The same things were measured in two ways. Each way mixes the same 11 hidden numbers, adds some noise and spreads widely along 7 directions of its own, which tell nothing about the thing.
Some things both ways: the first way, then the second way.
-3 0 14 -17 17 21 11 21 24 0 3 16 -1 27 18 3 10 -11 5 7 3 6
-32 -8 -15 22 8 12 -7 -22 5 -4 4 11 4 1 3 6 7 13 -4 18 -5 12 4 -18 -10 15 4 5 -10 0

-9 6 10 2 34 -19 10 -19 -14 -11 7 -4 9 12 -6 13 -13 24 10 -1 16 5
6 -5 12 8 14 -2 8 7 5 12 -5 -14 11 -6 0 -1 5 -13 5 -16 -2 6 -14 27 -6 0 4 -7 -16 -2

-1 -9 -1 -1 -6 -6 -13 4 -9 27 -11 4 7 -9 6 1 9 -9 -1 5 -9 -22
-1 -32 4 -6 10 -5 -13 -7 -4 2 -8 -3 5 4 -8 -1 -3 -1 2 11 -13 0 -14 11 14 -8 5 3 -29 3

10 -15 -18 -1 -17 0 -11 -29 -3 3 -28 3 -18 -29 6 -9 -11 1 0 -2 -11 -13
-10 14 0 -10 -25 0 22 2 -13 -8 7 -6 -25 -9 -24 7 -2 13 -5 -14 -5 -12 -20 22 18 -2 -11 -5 -5 -31

-10 32 16 4 28 15 2 -5 -26 -29 -3 4 -3 -18 -32 -11 -6 14 -7 -24 -2 35
13 -11 8 12 8 -17 -1 5 -2 16 1 6 6 -8 7 -19 2 -8 4 7 -1 -10 -5 10 9 -8 28 -3 8 4

-10 0 -8 10 3 8 -9 -14 -6 -24 -24 10 -14 -30 -17 -19 -11 6 9 8 -12 9
-14 1 0 -4 1 -6 18 1 -4 -2 -5 -9 -17 -12 -16 17 9 12 3 -10 -10 -10 -31 18 15 12 0 -5 -15 -20

-11 -6 -10 -14 9 -17 6 -4 -14 -24 -1 8 15 -15 -23 8 -24 4 2 -9 8 -3
11 -17 15 17 -12 -3 -6 28 -13 13 0 -3 17 12 -12 -8 -6 13 -10 -18 -18 23 17 3 -5 -7 -33 -7 6 -14

-2 11 -8 11 0 -14 6 -28 -2 -16 -1 -1 -11 -5 -8 -6 -10 22 -16 11 1 14
3 -7 15 7 -12 -4 13 8 -3 20 -5 -13 5 4 14 -17 -2 -17 -7 -11 10 6 -4 31 -13 6 -12 -5 -16 -8

-8 -1 4 -1 13 -6 -11 -4 9 26 -24 7 7 14 25 -1 17 -8 27 8 9 -6
9 -1 1 12 7 -7 5 6 -6 16 1 -14 20 -2 -2 -5 8 -24 -20 -5 2 19 6 19 -26 4 8 7 -4 7

-5 -8 20 -4 4 0 12 15 6 -16 50 -3 8 19 -15 7 13 5 -15 3 1 10
5 -13 -11 0 8 -6 -8 6 0 1 15 -2 15 8 -22 -1 -1 0 -2 -1 -17 6 -11 8 18 -11 -4 5 11 -9

-15 11 14 -21 27 1 13 0 3 -24 11 3 -4 11 4 7 -13 2 -15 -18 29 11
-24 2 3 7 -26 9 32 1 -6 13 0 4 -15 -5 6 -6 -4 15 6 -2 7 -12 -6 7 11 11 -25 -16 13 -28

-10 -17 5 12 -21 4 -8 6 -23 4 0 -19 10 -21 -11 -5 8 -4 -8 7 -17 -22
0 7 -11 -18 13 8 -9 -17 11 -30 -10 16 -17 -18 18 8 13 6 25 12 15 -19 -11 -21 10 -6 13 -12 -22 35

10 -26 -19 -7 -30 -5 3 21 15 21 -6 7 21 15 0 7 9 -23 -9 -5 -1 -12
26 -20 3 -16 9 -6 -31 12 27 -3 -5 9 9 23 23 -16 0 -20 17 -1 10 -3 3 -14 5 -10 -3 -2 -12 30

5 0 -4 7 -3 -24 0 -27 -5 -10 9 3 -5 0 -12 2 2 11 -18 -1 11 -5
-10 7 5 -4 -12 13 10 -3 -8 -9 -11 3 -10 -6 5 3 -8 20 7 4 -5 3 14 -12 3 7 -21 -8 3 -7

5 17 3 25 14 -1 -13 -21 -10 -12 -16 -2 -19 -14 -8 -24 -3 8 1 6 -10 16
-4 -18 20 28 7 -3 15 2 -4 30 -2 -9 9 -9 -11 -15 -10 -5 -3 -10 -15 9 -2 23 -12 10 7 -2 -7 -19

-9 -9 4 7 -3 -11 5 4 3 2 4 -20 10 10 2 2 14 -4 -12 9 7 -8
-5 -21 20 14 -8 -4 11 10 -6 17 -8 -6 -7 -14 0 -4 -9 -1 0 -18 -1 -8 -3 14 -9 10 -9 -8 -21 -15

-3 -16 0 15 -23 -6 -3 15 -12 -9 20 -12 16 -5 -20 -8 -3 -6 -4 -5 -10 -10
14 -9 -9 -11 18 10 -14 -9 -10 -18 2 2 11 -5 -15 -6 -6 8 11 17 -23 15 -1 -14 10 -12 -12 3 -1 16

13 1 -8 7 3 -1 -26 -27 4 12 -37 33 -14 -16 -13 -16 21 3 3 -5 -4 14
2 2 12 10 -20 -2 0 10 -14 6 10 0 -3 8 -20 -12 -18 17 -14 0 -22 13 22 -2 0 0 -8 7 22 -32

-13 -27 5 -14 -1 -6 2 10 15 18 -4 -12 14 10 17 8 24 -18 -4 -2 12 -8
-11 -15 -7 9 -11 10 -7 -10 -12 -13 10 11 -18 -5 -20 -6 0 33 -5 7 -12 17 5 -27 -10 3 -22 -3 -4 -11

22 1 -13 -19 1 -3 6 -29 15 0 -12 -3 -28 -14 26 -2 -23 -1 13 -19 1 9
15 4 -19 -1 -14 -14 -5 19 -13 -6 13 4 1 -10 -15 -1 10 -11 -22 -16 10 -1 7 -8 -15 -8 -11 2 11 14

-10 20 30 -4 21 1 16 24 2 -5 31 -24 14 25 16 -4 3 -5 6 -3 -1 22
-9 -11 -3 22 15 7 12 -18 0 26 -3 4 17 -11 3 -19 10 -24 -10 22 0 11 0 9 -23 10 28 7 -10 12

-11 -9 17 -10 -5 -1 7 13 0 22 15 -16 17 25 22 17 18 -16 -4 -4 13 -22
-17 18 -15 -5 -13 16 28 -32 -34 -4 11 -11 -2 -18 -26 5 -4 6 -21 26 2 10 -5 15 -6 -10 3 9 14 -15

-16 2 22 15 10 21 -6 19 -10 -20 -3 -16 1 -3 -9 -16 11 3 -7 21 -9 2
-4 8 7 2 -14 10 17 11 -19 -1 -6 5 -6 -24 -9 13 -12 6 0 -16 -2 -17 1 -4 -1 1 -21 -8 2 -9

-1 -5 4 -3 -1 -20 7 -3 -7 -21 24 -4 15 1 -25 4 2 10 -21 -3 3 10
1 0 -1 -9 12 9 -2 -2 10 -2 -1 9 0 7 -5 -1 8 6 14 11 -11 1 -20 -6 19 -3 0 -4 2 -2

-7 -7 10 -7 18 -10 0 -16 0 18 -3 -13 -4 9 20 16 11 6 -2 0 24 -15
3 -8 0 -1 4 -4 -2 5 10 -6 8 -3 -7 -1 -2 3 8 10 14 -14 8 -2 -20 4 8 -7 -8 -14 1 -7

3 19 4 14 15 5 -5 -14 -3 -15 -24 18 -9 -3 -17 -4 10 2 6 21 -11 19
3 -17 22 5 -1 5 -15 14 5 0 -5 7 -4 17 -9 3 4 31 8 -3 -20 17 5 -12 12 -7 -14 -14 -2 -21

-10 -12 0 10 -21 2 4 26 8 16 4 -25 15 15 16 0 19 -20 -9 25 -8 -18
-2 -24 16 17 -17 1 4 2 -11 22 -6 -9 7 -4 9 -16 -10 -19 -18 -10 14 9 20 14 -36 4 -11 0 -23 0

-5 -6 8 -15 -4 3 -1 25 -9 -3 22 -17 14 -2 -1 14 -6 -2 -1 -14 13 -16
-12 2 -13 8 18 13 -5 -21 8 -1 10 4 13 -5 12 2 5 -14 3 21 9 0 -9 -3 -8 2 16 8 1 8

10 7 -15 -3 -18 -21 -3 -21 -2 6 12 -18 -19 -26 20 -6 -21 -1 -13 -2 -3 -10
0 9 -2 -6 -15 -5 17 10 -1 9 3 -3 -6 14 -12 0 6 13 -2 -6 -1 4 -12 7 11 2 -13 -5 23 -18

-29 -2 18 8 0 10 -15 43 0 8 1 -21 14 1 3 -7 32 -25 -14 18 5 -9
2 -8 -3 -3 -13 7 9 0 -16 9 4 1 5 1 -13 -2 -8 10 -5 6 5 8 6 -15 -8 -9 -24 -4 29 -6

Other things, the second way, with their names:
(149): -1 -5 7 0 5 12 16 -3 -12 -2 -11 -4 -3 -14 -6 -7 2 21 13 4 -15 15 -2 -2 4 6 -20 -15 -2 -5
(455): 7 23 -4 -17 -32 4 19 12 -29 2 -13 -8 1 -4 -19 20 -2 -10 -32 -11 11 3 20 0 -21 -7 -20 4 10 6
(178): 21 -5 14 5 1 -9 -10 31 12 15 -2 7 7 13 0 -8 -1 -4 1 -16 -10 4 7 -12 -3 5 -6 -2 13 -2
(196): -19 -2 1 -13 -1 2 16 -12 17 0 -5 0 -23 5 0 2 5 5 19 1 -1 -19 -34 17 26 10 8 -5 -21 -18
(214): -1 -17 7 26 -2 -6 -10 18 1 20 10 1 19 13 -13 -5 -3 -7 -15 -17 -14 10 -4 13 -8 1 -10 5 -6 -15
(458): -9 1 1 16 5 6 -2 -9 3 1 3 -6 12 8 3 -9 -6 2 -4 6 -13 20 14 7 -8 9 1 8 -6 -6
(142): -18 -2 20 7 -16 5 11 -9 -15 4 -11 -3 -16 -5 8 -3 -10 19 -7 11 -9 6 18 1 -6 17 -2 1 -9 -27
(471): 4 -5 20 -12 -5 4 8 20 4 11 -13 11 -13 5 -14 5 5 12 9 -2 -18 -8 -11 -6 23 3 -8 -11 2 -23
(359): -22 -23 18 21 6 1 -4 -13 11 4 0 3 -17 4 -7 -10 -12 28 15 -2 -26 4 -9 2 9 17 8 -2 -24 -30
(269): 12 -1 -6 -23 7 -14 6 20 6 8 4 -17 4 13 -21 17 16 -12 -8 -13 -4 4 -34 14 8 7 -10 5 12 -16
(300): 6 28 7 -6 2 2 18 12 14 5 -12 11 -6 14 1 -8 4 20 24 0 -24 -2 -14 0 34 10 2 -9 21 -7
(406): -22 -5 8 10 -17 11 20 -10 -21 10 -13 -4 -4 -7 -15 4 -9 13 -12 3 -10 5 6 9 -6 6 -12 -1 -13 -17
(88): 5 -1 9 -15 -8 -6 19 18 -1 12 -11 -3 -10 -6 -8 7 1 -9 4 -16 1 -22 -23 14 15 4 -9 -7 -4 -10
(499): 16 4 9 -18 5 -19 2 17 22 5 6 -14 -2 6 16 0 -9 -25 20 -23 16 -29 -24 30 23 -5 9 -3 6 -10
(254): -38 -21 -6 14 10 16 5 -32 14 -8 -1 12 -20 -5 10 -8 3 37 29 20 -8 2 -14 -18 13 20 -6 -12 -16 -12
(323): 1 -10 0 8 6 -14 -9 6 16 8 11 -10 8 15 10 1 6 -6 1 -12 14 5 -11 10 -7 1 3 -2 3 -6
(34): -4 6 -14 14 -6 3 -9 -11 -7 -2 9 -9 21 5 4 4 2 -17 -30 3 20 24 33 -1 -42 -5 3 12 2 15
(407): -11 -19 0 2 13 7 -2 -12 5 9 -17 5 8 -2 3 -1 0 -12 2 15 -9 -2 -1 -1 -1 9 13 6 -29 14
(272): -7 -3 4 29 7 0 13 -9 24 23 23 -1 6 12 4 -25 2 1 20 -8 11 2 -29 25 4 -6 15 -12 17 -17
(162): -18 9 -12 3 -9 1 14 3 15 13 12 3 4 18 -1 0 6 -5 -3 2 0 -4 -8 6 11 15 -5 4 23 -22
(100): 2 24 6 0 -15 -4 21 16 1 21 -6 -3 3 8 7 3 0 -16 -13 -11 9 -6 1 11 -10 14 -1 3 17 -8
(188): 3 30 11 9 -39 2 6 28 3 5 5 18 -12 16 4 -8 -3 9 -11 -15 2 -5 31 -14 -1 6 -12 -5 28 -19
(518): 9 26 10 3 -25 20 3 18 -1 -15 -6 23 -21 5 -12 -14 -5 40 7 -10 -26 20 39 -43 -2 11 -33 -13 19 -7
(521): -4 -6 -4 -5 10 7 -5 -11 -7 -6 0 6 -4 -7 -15 8 -1 9 -2 17 -14 3 -9 -14 3 1 7 9 -5 -2
(216): -16 -14 -5 11 -2 15 0 -7 3 0 -6 15 -4 -7 4 -2 1 10 7 6 1 0 12 -28 -10 11 -13 -8 -7 7
(85): 15 -13 -14 8 1 -9 -33 16 6 -7 15 12 15 5 17 -7 11 -22 -11 -5 17 0 5 -16 -17 -9 -6 5 -2 26
(509): 9 -16 9 -20 8 1 -9 3 4 -4 -12 11 -6 -4 6 -2 7 -10 17 11 -3 -21 -28 8 30 -13 7 -6 -31 11
(577): -17 4 -5 25 12 10 -1 -15 6 4 14 4 11 0 1 -2 -1 4 0 10 -4 11 0 -3 -12 8 14 5 8 -7
(298): 7 24 -1 6 -21 -3 9 14 -7 10 -4 5 4 6 6 -2 14 -11 -24 -4 13 9 20 -2 -21 3 3 0 13 7
(194): -24 -6 7 17 17 2 13 -7 20 15 7 -2 0 9 -4 -4 12 14 17 7 -20 5 -28 22 26 16 15 -6 1 -38
(491): -29 34 18 18 -15 34 34 -15 -4 9 6 5 -18 2 -14 1 -2 34 -1 10 -18 15 -4 4 1 17 -2 -6 17 -53
(427): -10 9 -8 0 11 4 16 -3 0 4 -8 -1 11 -15 4 10 -2 -14 7 2 -1 -15 -8 11 9 7 7 1 1 7
(561): 5 6 2 -18 -10 1 1 4 -7 -21 -11 6 -23 -12 -5 1 -3 18 7 0 -11 -4 15 -20 8 6 -11 -6 -6 2
(225): 7 11 -16 -13 11 5 -4 10 16 -3 5 14 9 11 -1 11 11 -3 11 5 -2 -7 -19 -20 16 1 -5 1 26 7
(324): -7 -21 8 21 -8 -5 -12 0 -10 7 -16 8 6 -1 22 -8 5 3 -13 5 8 11 23 -6 -23 1 2 -5 -27 19
(60): 4 0 15 13 2 -6 -12 11 14 15 10 4 1 20 6 -5 9 -3 -8 -2 -1 7 -12 4 -8 5 15 5 2 -18
(375): -9 4 -8 4 14 13 3 -26 -4 5 -9 -10 21 0 15 -2 8 -24 -14 25 5 22 4 10 -28 9 14 14 -20 23
(450): 10 -27 1 -2 6 -8 -8 7 16 6 12 6 -6 12 -3 -25 25 -4 11 3 -3 4 -32 14 21 -8 0 -12 -15 -7
(312): -14 24 -5 -11 -29 18 5 -9 -17 -27 17 -1 -24 -1 -30 10 -23 30 -7 -5 -15 4 12 -8 6 -2 -27 7 10 -34
(223): 5 -11 -2 -13 10 -8 5 5 6 9 6 -7 6 10 -20 2 -5 0 9 1 -13 -3 -24 11 24 -6 0 1 16 -16
(350): 9 -28 10 -10 -15 -10 -18 14 -4 -4 -3 2 -12 6 5 -4 -8 9 2 -7 3 -5 3 -10 5 -5 -24 -6 -12 -5
(524): 21 -12 -5 -6 10 -28 -16 14 10 4 0 -5 10 4 13 -6 14 -28 -4 -7 12 -8 -7 16 1 -9 21 3 -11 23
(261): 5 9 0 -21 -14 -3 -1 14 -14 -18 -27 4 -13 -11 3 14 -11 0 -1 -10 -9 -18 8 -7 8 8 -18 4 -26 18
(118): 20 12 -2 -6 -8 -19 10 26 -13 10 5 -19 14 -5 -10 9 -7 -23 -21 -23 5 -3 10 18 -10 -1 -6 8 24 -7
(325): -7 0 6 18 -9 4 -4 -6 -26 -10 1 -4 1 0 -5 -4 -6 44 -12 12 -18 37 31 -16 -13 3 -18 -2 14 -13
(140): -11 -7 14 -9 -6 -3 10 -5 -3 0 -10 -9 -19 -8 -9 12 0 -1 0 -8 -2 -14 -18 25 9 3 10 -2 -35 -20
(385): 11 2 -6 11 -1 -6 -17 13 8 -8 19 17 1 11 10 -17 19 16 6 6 0 12 2 -15 10 -9 -3 -9 23 0
(148): -2 5 -4 -22 3 10 16 -13 10 10 4 -8 0 18 -6 -2 2 -4 7 18 2 5 -20 7 12 1 1 3 21 -13

Some of these things the first way, each followed by its name:
5 1 -2 0 -6 -33 2 -30 -20 -18 19 -21 4 -18 -16 5 -11 21 -17 -2 2 -2 -> (491)
31 7 -11 6 -16 -15 -16 -17 5 35 2 -12 -27 -10 40 -8 -7 -12 -1 -7 1 -21 -> (223)
-11 -2 3 8 7 30 -3 16 26 13 -28 23 -9 23 9 -4 33 -8 5 24 3 8 -> (323)
-5 -9 -6 14 -21 -21 -2 -1 26 -5 26 -14 -2 5 0 -7 24 -1 -11 29 -2 7 -> (269)
2 2 -12 -20 -20 -22 17 14 0 1 37 -35 13 -4 18 7 -29 -3 -5 -11 1 -12 -> (100)
-6 1 1 -13 13 19 -5 18 7 20 -13 8 1 3 21 17 -2 -8 33 7 4 -14 -> (34)
3 -15 -4 -44 9 -9 6 -4 8 16 -2 -1 12 7 20 27 -7 5 5 -25 29 -9 -> (85)
4 11 12 4 -6 -15 22 9 4 -24 41 -23 15 11 -12 0 7 -3 -17 11 -11 20 -> (471)
11 11 3 -18 16 -25 0 -5 -14 17 20 -15 2 -8 24 8 -30 6 7 -15 3 -13 -> (407)
6 24 -3 0 11 -2 7 -23 -12 -2 -12 3 -16 -13 9 0 -19 10 -3 8 -11 5 -> (324)
0 -14 -8 1 -1 -7 -18 -6 -12 18 -14 -2 1 -26 -2 -4 -3 5 -2 -8 -5 -14 -> (359)
1 1 4 8 -16 -9 16 13 2 -17 38 -34 8 -1 2 -18 -18 -5 5 2 -26 17 -> (518)
6 11 -11 20 -12 37 -4 12 3 -15 -14 13 -20 -5 -16 -16 -9 4 2 -2 -7 14 -> (499)
-17 8 18 -24 30 10 4 23 12 -27 32 11 2 3 -10 3 -4 9 -1 -8 13 28 -> (162)
7 7 -12 -39 12 -11 6 -9 -14 -15 3 -1 2 -35 -6 11 -41 11 7 -36 5 11 -> (188)
14 -1 -4 -16 23 2 -8 -21 4 11 -33 29 -9 5 7 6 -5 3 13 -17 20 0 -> (577)
-23 -9 14 -17 16 -10 -24 -19 -23 -1 -9 1 6 -35 -20 4 21 15 -5 -16 14 -3 -> (385)
19 19 -8 -11 19 -34 9 -45 -7 -2 -3 21 -9 1 7 -10 -31 18 -5 -29 7 17 -> (300)
8 -7 -18 -9 3 -18 -3 -34 -9 -12 -11 17 -11 -25 -17 1 -22 17 -16 -14 4 5 -> (196)
-5 -36 -12 -14 -10 11 -4 18 5 8 -10 10 13 -4 -9 11 -2 -4 10 -12 5 -15 -> (312)
14 10 -11 -16 2 -26 16 -18 -5 -5 18 -23 -7 -4 19 7 -38 9 -5 -18 13 -1 -> (88)
11 21 6 -20 25 -3 -12 -6 6 11 -2 0 -16 -3 33 -4 -16 7 12 -12 15 7 -> (225)
-2 3 4 10 -7 -14 22 -6 1 -17 21 -17 6 25 4 -1 -11 -11 2 -5 7 -2 -> (149)
3 -6 -5 12 -10 -4 -6 -16 -8 -23 11 -2 -22 -25 -18 -9 -9 4 -27 0 -2 -1 -> (254)
